The rows of a group lie close to one hidden flat surface of 5 dimensions, which passes through zero. Surfaces can cross.
Known rows, each followed by its group:
[ -9 -34 -34   7  -5 -51 -41  -9   4 -24]	Z705
[ 20  11  -9  10  -2  15  15   8  12 -27]	Z490
[  5   1   4  -7  39 -54   4  25  18   6]	Z852
[-29 -22  -6  -4  -9   3 -25 -22 -13  22]	Z936
[ 11   1  -2   9  -7   0   6   7   6 -20]	Z490
[ 19  37   6 -20  -2  63 -40 -21 -28   0]	Z852
[-25  17  -2 -18 -11  34  12 -26 -20  -5]	Z852
[ 23 -16   6  14 -28  25  17  -6   9  18]	Z936
[  0  11   4   5   5 -13   9  20   1 -46]	Z936
[-18  -4  29 -24  25   7 -19 -25  -1  -1]	Z705
[ 31 -15 -19   6  14 -32 -14   8  19  -6]	Z852
[ 12 -28  23  -9  13 -23 -80 -16  -1 -12]	Z490
[ -3 -10 -13  32 -43  19  27  21 -11  46]	Z705
[  6 -46 -49  17 -22  -5 -58 -32  -3 -24]	Z936
[ -6 -19  16  13 -14 -17 -14   6  -3   3]	Z490
[ 12  32  -1 -13  12  10  22   7  -2  16]	Z705
[ -9  -5  -6   8  -2  -7  -4   3  -3 -13]	Z936
[-22  -4 -19  -1  -3 -18  -6   0 -15  37]	Z705
[  1  -7   5  16 -14   4  24  10   8 -17]	Z852
[ -1 -23 -18   8  10 -56 -35   4  14 -73]	Z705
[ 65  32 -21 -11  18 -18   5  12  13   6]	Z936
[ 41 -17 -14   0   2  26 -31 -26  12 -17]	Z490
[-36  20   0  -5  -2 -39  49  21  -6  25]	Z490
[-40  29   6 -29  18 -10  30  -5  -2 -15]	Z852

New rows, each followed by its group:
[ 40  -3   5   8   9 -19 -38  12  14 -59]	Z490
[-18 -16  26   7 -13  23   2  -3  -6  11]	Z705
[ 13  17   2 -10  24  -9 -16   8   1   1]	Z852
[  3   5 -25 -22  37 -48  -6  -8  20 -18]	Z852
[  6   6  38   3  35 -22 -31  44  -5  55]	Z852
[-10  -1  12   8 -32  65 -10 -22 -29  27]	Z852
[ -2 -23   7  12 -18   2 -12  -3  -7  11]	Z490
[ -2  -9  35 -13   8  21  27 -15  17  17]	Z936
[ -5 -18   6 -41  40  -4 -12 -54  22  12]	Z936
[ 25  20 -23 -11  24 -28   2  -2  18 -53]	Z852
[ 13 -21 -22  23 -39  22  15 -14   8 -39]	Z852
[13  6  8 -6 11 -2 13  1  8  3]	Z936
[  7   1  -7  -2  -3  12  -7 -13  -2  -4]	Z852
[ -7 -19   8  -4   2   9  -2 -19  11 -11]	Z936
[  4  -2  35   8 -14  46  20  -5  -6  16]	Z705
[ -6 -11 -11  -3   3 -16 -18  -8  -1   5]	Z705
[-24   5  17   9 -29  40  25   1 -16  -2]	Z852
[  6   5  19  11   7 -16  11  30   6  -1]	Z852
[ 28   2 -42   5   0  -9  19  -5  15 -23]	Z490
[ 23  -9 -22   9 -20  29   1 -18   0  43]	Z705
[-35  -9 -24 -12   3 -37  43 -19  15 -32]	Z852
[  0   3 -47  11 -15 -19  47   6   5   1]	Z490
[-19   6   7 -33  32  -9 -30 -20 -10  28]	Z490
[-11   2   0 -12  -8  39 -22 -29 -22  30]	Z852
[  8  25  47  -4  22  25  -5  23   3 -46]	Z490
[-20   7  11   0 -18  36   7 -11 -15   9]	Z852
[-13  -9   1   3   2 -21  13   6   8   1]	Z852
[  9   1 -19  18 -25  56  45  -2   6   3]	Z490
[ 14 -13  -6  13   5 -38   9  22  16 -14]	Z852
[ 26 -21 -36  16 -20  10   3 -16   8  -3]	Z490
[-17   9  -1 -10   5  21  18  -7  -6  22]	Z490
[ 20  29 -39   0  13 -47  14  27   7 -21]	Z705
[ -7 -16 -34 -21  39 -79   5 -13  29 -10]	Z852
[-13 -40   6  -5  -6   9 -40 -36  -1   5]	Z705
[-20  -2   8   4 -13  22  17  -1 -16  54]	Z705
[-10   8  41 -13  24   7  37  -3  17  -8]	Z936
[-49  11  57   3   6  13  45  25  -3 -19]	Z936
[ -5  38  10 -17   4  33   3  -4 -17 -15]	Z852
[ 29 -17  -1   1   4 -21 -54 -12   8 -28]	Z490
[ 48  -3 -38  -4  -1   7 -14 -23  10   6]	Z705
[-14 -36  55 -17   7  36 -48 -50  12 -32]	Z705
[-1 -4  8 -6  8  9 -3 -6  2 -4]	Z705
[-36  17  -9 -20  12 -28  43 -13   7 -38]	Z852
[ 28 -25 -44  49 -45 -12  13  21   3 -12]	Z705
[ 22 -33  17   4 -23  66 -13 -37   5  14]	Z705
[ 29  12 -28 -13  13   2  -2 -11   2  15]	Z705
[  6  13   9 -10  16  -4   1   1   5 -20]	Z705
[-15 -23  -8 -25  20  -1 -28 -50   3  21]	Z936
[ 16 -15  -7   7  -9  14 -23 -14   0  10]	Z852
[ 20  13 -32 -19  13 -12 -13 -26  10 -34]	Z852
[ 15   2 -41  18 -13 -34   4  18   5  -6]	Z705
[-22   4  17   2   7  -6  20  19  -1   9]	Z852
[  7 -11  17 -14  20  -2 -55 -19  -1  -2]	Z490
[-15  21  32   2 -11  41  12  13 -22  15]	Z852
[ -2  -9  26  13 -15  33  -5   7  -3  -2]	Z490
